The rows come from 5 hidden closed curves, with some noise, and rows from the same curve form a group. Each curve winds through 8 dimensions. The rows are also pushed far along 5 directions, which tell nothing about the answers.
Known rows, each followed by its group:
[-13 -30  21   6   1  13 -10  22  -2   7 -36  -3  -8 -16 -52  -7   5 -11]  k_198
[-13 -46  12 -21   6   9 -21   8   5  -9  15  -9 -18 -14 -79  -6   4  20]  k_286
[ 22 -30 -27 -24  12 -10 -11   3  15 -19 -12 -14 -31  18 -12  14 -28  40]  k_332
[-15 -16  11  -1   7   7  -4  12   1  22  -6   6 -14  11 -19 -29   6  19]  k_198
[ -7   5   0 -17 -11 -14  -2  23 -29  -3 -25  25   5  18   3  13 -12  -5]  k_622
[ 23 -15   4  15 -11   6   0  -2  -2   1  12 -31  -2 -14  14  -6  38 -21]  k_286
[-29  17  30  -1  29  -6 -14  -5 -14   9  10  20   0   9   6 -37 -23   6]  k_286
[-10  27   3  -7   4 -10  12 -34  23  -6  47 -35   4  -6  22  -4   8  -8]  k_622
[-24  10  35  12  13  16 -20  24   4  29 -39   5  15   1 -39 -44  12   8]  k_286
[-40  28  29 -12  33 -12 -15  -7 -15  -6 -12  26   4  34   2 -35 -24  34]  k_111
[  9  16  10  25  -7   1  -9  25   3   7 -20  15  19 -21  10   4  -3 -17]  k_198
[  4  35   2   2  -4  -9  20 -23   7  29   0   2   5  18  22  -3  -6   8]  k_198
[ 13 -12   5  19 -16   7  14  17   9 -17  21 -14 -10 -26 -16  19  12 -19]  k_332
[-11  28  12  17  -5 -10   7  11  -4  32 -40  28  17  12  33 -13  -9  -1]  k_198
[ 18  11  23   1 -17   6  -6  -5 -22  22  21   7   1 -32   0   3  11 -47]  k_332
[ 31  14 -34  -3 -22  14  14  17  -8 -16 -28  20   5   5  -1  37  -5  -9]  k_111
[-10  28 -20 -15   5  -1   0 -23  -2 -12  -4   9   9  34  42  13  -7   6]  k_111
[  1  16  20   3  -6  -3  -9   2 -36 -25  41  27  23 -12 -20  32  -7 -26]  k_111
[ -6 -36 -10 -37  24  -5 -33  10 -31 -10 -18  17  -8  19 -34   4 -35  10]  k_622
[-21  43   7 -14   9 -12   8 -16 -17   2  -7  21   9  27  27 -13 -15   5]  k_622
[  3  26  -3   7  17  -1 -21  -6   3 -17 -11  23   9  19  27   9 -26  18]  k_198
[ 18   6 -10   6  10  13 -37  42 -29 -21 -50  40  27  11 -11  20 -21  -8]  k_286
[-26  25  42  17  17  10  -3  13 -23  -1   5   6  15   2 -13 -33   6 -24]  k_622
[ 20  38 -23  26 -16  -3   4  27  11   8 -23  17  36   1  58  10   6  -9]  k_111
[ 18  21   0  18 -15 -10  15  10   1   7 -18 -20  12  -2  38  10  10 -32]  k_286
[ 11  -8 -14   7 -29  23  24   2  15  -3  -7  -3 -18 -23 -14  19  20 -15]  k_332
[  8 -14  11   3   3  24  -5  41 -15   0 -12 -18   4 -15 -58 -27  22 -23]  k_622
[  3   8  10  18   7   7  -9 -15  21   8   6   0  -5  -9  15  -5  -1   5]  k_622
[-18   8  -2 -17   1 -18   1 -24 -17 -23  21  27   9  16  -3  49 -37  -2]  k_111
[-11  22  13  14  26   7 -16  20  -2  25 -42   8  23  32  -4 -29 -15   5]  k_198
[  3   6 -11 -16 -12 -20   5 -21   8 -15  45  22   2  -6   0  27 -12  32]  k_622
[ 41 -16  -9  24 -30  13  11   5  21  -1 -15 -22 -24 -25  15  33  19 -27]  k_286
[  2  24  15  32 -17  23   9  32  13  19 -15   3   6 -15   8 -33  38  -9]  k_332
[ 11 -45 -18 -34  30   8 -39  21 -22 -25 -35  -5 -13  22 -53  -2 -23  22]  k_111
[ 10   9 -17  -9  -6   7 -11  22 -16 -17 -49   6  21  22 -10  25  -3 -11]  k_332
[ 28   7  12  28 -30   1  -3  36 -24  13 -35  18  32 -21   1  27  16 -43]  k_286
[ 15 -39 -32 -20 -21  10  14   3  25  -4   0 -18 -37 -14 -24   2  18  26]  k_198
[-13 -32  -5 -25  30   8  -3 -27  18   6  19 -44 -32   9 -27 -43   8  27]  k_332
[ 37 -40  -6  27 -18  31  -1  15  25  13   2 -16 -31 -38 -11  -4  32  -7]  k_111
[-19  40  14 -13  18 -32   0 -25 -33 -18  44  38  25  14  26   8 -38   7]  k_111
[ 23   5 -19  17  -8  20  -7  36   9  -5 -34  -6   8 -15  14 -13  21 -10]  k_198
[ 23  18  -1  18 -29 -18  -3   3 -18  -9  18  48  24  -6  40  48  -7  -3]  k_622
[ 22 -31  20  16 -41  16   4   6  10   5  39 -16 -19 -53 -37  17  47 -23]  k_286
[-14   7  12   9  -1  11  -4  23  -1   7 -29  -3  19   5 -20 -18  19  -3]  k_198
[ 26 -33  22  -3 -26  -3 -13   9 -37   6  24   6 -14 -30 -18  10  24 -28]  k_111
[ 12  -7 -10  -8  -1  -5  25 -30  14  17  39 -17 -28   5   6   3  -6  10]  k_198
[ 30   8 -50  10  -9   3  35  27  26  -5 -26 -18  -1  -3  32   7  -6  -2]  k_111
[-43 -10  -9 -13  35  -6  17 -52  23 -10  27 -32  -8  23   3 -18 -11  27]  k_332
[ 44 -16 -45  -2 -28   3  13  32  27 -17 -24   4  -8 -16 -19  38  -5  24]  k_622
[ -5  -1  11   9  18   8  -9  19 -13   6 -21  14   1   7  -6 -41   2  16]  k_286
[-19 -31  14   3  43  26 -21 -10   9  10   6 -26 -23 -12 -32 -48  -4  -8]  k_332
[-12   0 -11  -6  30   7 -20  12  -9 -15 -21   0  11  23  -1  -5 -24  -6]  k_111
[-22  32  -5   8   5 -10  32 -11  31  25  22 -34  18   7  36 -41  18   7]  k_332
[ -7  20   4  -3  18 -14   7 -20   7   8  27 -23   9   1  13 -12 -12 -10]  k_332
[ 14 -15 -50 -32  -5  11   4  17   6 -16 -31  -5  -7  19 -22  27 -15   8]  k_286
[  4 -40   9 -20   8  16 -27 -10  -3 -10  19  -5 -32  -9 -47  -6   5  14]  k_622
[-19  -5 -28 -21  -3 -26  30 -27  25 -29  35 -14  -7  -4  11  20 -13  27]  k_198
[ -2 -33 -11  -7 -20  -8  39 -41  18  -6  49 -30 -38 -15   7  18  18  -1]  k_198
[ 12  20  15  33 -19  -3  -5  18 -20   3 -21  45  37 -13   5  27   3 -13]  k_286
[  1 -20  30  26  15  26 -29  23  -9   8 -41   3  -5  -5 -35 -10   0 -19]  k_198
[ -7  -6  19   0  19  16  -4 -37   7   8  20 -19 -24  -5 -11 -24   4  -3]  k_332
[ 31 -14  28  21  -9  13 -38  35 -23  -8 -31  17  -4 -19 -16   3  14 -14]  k_286
[ 38   5  -9   3 -20  -3 -18  35 -39   6 -49  36  21   1  15  29  -7 -28]  k_622
[  5 -31  16   0  27  18 -19  15 -10  13 -19 -25  -9  -1 -52 -47  14   5]  k_111
[ 18 -10 -17   8 -27  -1  12  15 -11 -12 -10  28  16 -12 -19  43   1   2]  k_286
[-29   0  10  -1  27 -12 -15 -18  -4   7  17  27   9  20   9 -14 -23  31]  k_622
[ -7  17   0  -7   4 -11  21 -48  -4  26  36  -7  -4   6  47 -24   7  -2]  k_111
[ 15 -37 -48 -12  17  21  20   4  30  24 -38 -43 -34  10  -2 -37   0  12]  k_111
[-25  38  13   8  23 -13 -19  17  -1   0 -37  37  35  16   9  -9 -37  17]  k_198
[-14  48 -13   3 -22 -23  30 -14  17 -10  34  22  21   7  50  16   3  24]  k_332
[ -9  21  -4   1 -10 -11  31 -13  -5  25  14   5   7   4  35 -16   8  -6]  k_622
[ 34  14 -40  13 -18  12  30  21  17  -4 -13 -20  16  -9   7   9  20  -7]  k_622
[ 12  18  16   7 -11   6  -8  12 -12   3  10  -6   4 -15  14   3  10 -42]  k_286
[ 11 -29  43  29   7  16 -14  10 -12   9   0 -17 -21 -22 -28 -17  18 -27]  k_332
[ 11  33  27  19   4  14 -18  22 -23  25 -17  11  26 -13  14 -41  22 -32]  k_332

New rows, each followed by its group:
[ 40 -26 -20 -15 -21  -7   1  -3   9  -5  29  -4 -22 -27 -16  39 -10  -2]  k_198
[ 19  11  -7  18 -16 -12  28 -26  15   3  72 -21  15 -29  28  12  23  -9]  k_111
[  7  -8   2 -17 -34 -10   0   8   1 -28  20   5 -16  -8 -16  41  10   7]  k_622
[-20  25  32   7 -15 -19  -7 -16 -26 -10  14  26  32 -10  12  28   4 -21]  k_198
[  5   7  12  -1   4 -18  -3 -14 -21 -13  57   9  23 -12 -12  14  -5  -1]  k_111
[  7 -33  18  -3  13  25  -8 -26   5   4  25 -29 -43 -23 -42 -17  12 -15]  k_332
[-14 -49  -3 -31   5  -9  -5 -15 -17 -13   7 -12 -23   5 -34  11  -9   2]  k_198
[-20   9 -12 -14  18 -10 -21  14   0 -16  -2  19  21  22   4   4 -28  25]  k_111
[-14  12   5 -15  10  -6   0 -37  -4  -3  19   4  -7   9  15 -12  -1  16]  k_198
[ 17  16 -39  -6   2 -11  22 -24  26   6  11 -16  10   0  34   9 -14   8]  k_622
[-20  19 -10  17  13  11   7  -2  16  29 -25 -22  25  12  42 -37  18 -17]  k_332
[  8  35   3  19   0   3  31 -19  20  47  -4 -12  -2  15  38 -28   7   0]  k_198
[-19  15  -3  27  19   1  23  -4  24  23 -26 -34  16  21  39 -52  25  14]  k_332
[-29 -26  32  15  17  13   0  25  -5  23 -29  -1 -11  -6 -44 -53  11   6]  k_332
[-14 -18 -38 -17  22  16   2   6  27  -6 -46 -37  -4  32 -17 -16  -1  19]  k_332
[-22   0   4 -28  15   0 -36 -20 -15 -13   8  32   8  20 -26  21 -29  16]  k_286
[ -8 -44 -22 -24 -16 -11  -5  10 -14 -33  10  14  -5  -2 -27  44  -9   7]  k_332
[ -8  23  47  21  -5   9 -23  16 -16  19 -34  26  15   5 -13 -13  13  -7]  k_622
[ 14 -23 -26  -6   1   3 -10 -11  12 -20   1   9 -10   6  -7  45 -23  13]  k_111
[-13  19  20   2 -10 -14  -1  -5 -37  -5   7  53  33   3 -17  25 -10   4]  k_286
[-33  27 -22  -1  33 -16   6   1  20 -13 -11  -8  32  38  33 -26 -17  38]  k_332
[  6  -9   2  -6  -2   2 -32  45 -33   1 -56  40  18  11 -30  22 -24 -10]  k_111
[-12  -6   4 -13   6   5 -13  22  -3  -1 -19   2  10   6 -48 -13   4  20]  k_286
[  8  -8   2   0  12  16 -14  33   3  -6 -33 -14   8 -24 -48 -12  -3 -15]  k_198
[ -7  22   6 -10 -15 -10   9 -35  -8   5  36  30  -4  -3  25  28 -13 -13]  k_286
[-29  -2 -23   5  40   5   5   0  21  -1 -31 -23  15  18  10 -31 -17  10]  k_332
[ 23  23  -7  21 -14 -18   2   6  -1  13 -26  14  32   5  40  23  -2  -3]  k_111
[-21  19  -8  -1  19  -8  15 -33  31   1  31 -17   4  27  14   1 -14  30]  k_198
[-22 -21 -10 -11  10  24  11  12  25  15 -31 -32 -29  17 -24 -46  19  18]  k_111
[ 18 -25  19  -8 -19  -4 -14   4 -40  -3  35   6  -4 -12 -22  23  13 -32]  k_198
[ 13  25 -13   6 -24 -18  23  32  12   2 -22  -6  20  -4  17  12   1  -1]  k_286
[  4 -26   3 -10 -18 -10   2 -11 -25  -5   9   0  -9  -9  -2  26   9 -24]  k_198
[ 21 -30 -23  -9 -23  15  -8  17   4  -6  -6   1 -17  -5 -16  17  20   5]  k_111
[ 27 -18  -5 -21 -24 -25 -14  21 -23 -27  29  15  -9 -18   0  34  -6  -1]  k_286
[ 40 -19 -33  -3 -48  -7  26   9  -7 -18   4  16  -9  -9   0  62  10   1]  k_622
[ 33  22  18  22 -36  20   7  29   4  18 -13   0  -8 -26  -8  16  22 -42]  k_332
[-20  -2  52  13  15   7  -1 -28 -11  19  33 -11 -17 -24 -21 -26   3 -35]  k_622
[-29 -10  17   4  34  -2 -10   5 -11   0 -22  -9  11  26 -14 -42  -1  21]  k_332
[ -3  36  12  27  -9 -12  24 -26  25   0  48 -15   9  -7  53   6  12 -10]  k_332
[  4  12 -11   9   5  -1  34  -8  26  28 -27 -32  -7   5  12 -25   1   3]  k_332
[ -3 -39   3  -5   2  14  13 -11  25   9  20 -23 -55 -18 -24 -28   9  17]  k_286
[-20   8 -16 -16  12  -3   1   7  -2  14 -44  14   7  45   5 -22 -10  35]  k_622
[  0 -37  -7 -25  13   7 -31  10 -10 -40  18  -1 -12 -11 -42   4  -6  12]  k_198
[ 25 -17 -18   1 -23 -19  27 -23   9  -8  47  -9  -3 -21  -1  49  -4   1]  k_111
[ 37 -19 -56  -1 -14   7  -3  40  12 -17 -42   6  -7   9  26  26  -7  10]  k_622
[ 48  22   1  10 -28  -4  -5  27 -19  22 -27  24  15 -19  16  21  -1 -33]  k_198
[-14  22  19   4  15 -16 -26  29 -45   4 -46  41  56  23 -11  -1 -21  -4]  k_286
[-24  -8 -30   0  25  12  -5   4  21   4 -30 -12   9  20  20 -30   1  15]  k_332
[-24  15  34  -5  32   2 -30 -10 -25  20 -44  35   2  35 -15 -28 -29  17]  k_198
[-22  -5   0  -7  39  12 -23  15   4   0 -19  -1  -3  14  -8 -52  -9  25]  k_198
[ -5  -9 -14  -7  10   9   5  20   3   9 -12 -11   5  -9 -18 -33   6   1]  k_332
[ 26  27  -7  22   2  17   8  25  37  28 -29 -27  -9  -3  22 -37  13   0]  k_332
[ -1 -12 -10   5  11   3   2  23   6 -19  -9  -4   8   0 -30  -9  -1  23]  k_286
[-11  14   8 -26   5 -13  -6  12 -17 -25   6   4   7  13 -32   0 -11  15]  k_286
[-11   0  23 -10  13  -9 -24   0  -8  13 -16 -11   2  14  -2 -23   2   2]  k_286
[-18  29  38 -17   7 -32 -10 -37 -45 -14  36  48  13   8   1  12 -29  15]  k_332
[ -9 -28  -4  -5  27  19   7   1  20  -9   8 -47 -20   1 -54 -24   2   7]  k_198
[ -2 -50 -38 -21   6   5   9  -9  22   0  33 -34 -23  -9 -13 -10   7  14]  k_286
[ -4 -18 -20 -18  23  12 -23  12   8  -2 -67 -13   1  21 -27  -9 -14  15]  k_198
[  0  19  10  -9   2 -16  -4 -31 -22 -21  38  45   3   3   1  33 -32  15]  k_111
[  1  11  -8   8 -21  -6  15 -17  22 -24  56   7  -4 -14  23  22  16  20]  k_198
[ 14 -27  18  17  -6   6 -11  38  -9 -14  10 -14   5 -33 -44  -4  21 -11]  k_286
[ 10  22  -3  21 -25  11  25  -4  17   8  18 -12  13 -11  15   2  38  -9]  k_111
[ 17 -17 -21 -23 -27 -19  18  -5  -5  -9  31   9 -10  -9 -12  31  -4  16]  k_111
[ -7 -26  17  -3  18   5   6 -13 -15  29  18  -8 -14 -15 -31 -25  -7 -17]  k_111
[  5  -1  34   3  -2   5 -20  18 -13  23 -35  -9  -8  -2 -12 -21  15 -21]  k_286
[  3  -4 -10  -3  -2   9   8  10  32   5   0 -35 -16   6 -12  -1   5   0]  k_332
[ 12  31   3   2 -10 -13   2  14 -31 -11   6  34  16   1  31  14 -12 -15]  k_286
[-25   4  31 -18  27  -8 -22 -18 -29 -30  39  12   8  14 -49  11 -25   7]  k_198
[-24  18 -29 -12  31  -4  -1 -20  24   2 -12   9  -3  37  45 -19 -33  38]  k_111
[-21  25  14   8   5 -12  12  -5 -11 -20  27  13  20  10   2  13 -11   1]  k_622
[ 16   0 -17  19   3  14  23  16  37  20 -21 -41   7 -19 -21 -16  11  -8]  k_622
[ 34 -31  -6   7 -27  21  -3   3   4   0 -15 -23 -18 -28 -17  21  31 -29]  k_198
[ 16  10 -21  14   1 -12  10  13  15  18 -43   0  25  12  15   6 -15  16]  k_111
[-11  27  39  16   4   4 -22  13 -12  28 -22  -5  23   0  14 -27  16 -34]  k_622
[ 19  24 -26   1 -25   2  17   6   7   9 -27  21   1   1  31  32 -13 -12]  k_286
[ 21  -3 -24 -10 -28 -17  22  35   7 -15 -15  -6   3  -8 -10  32  -5   3]  k_286
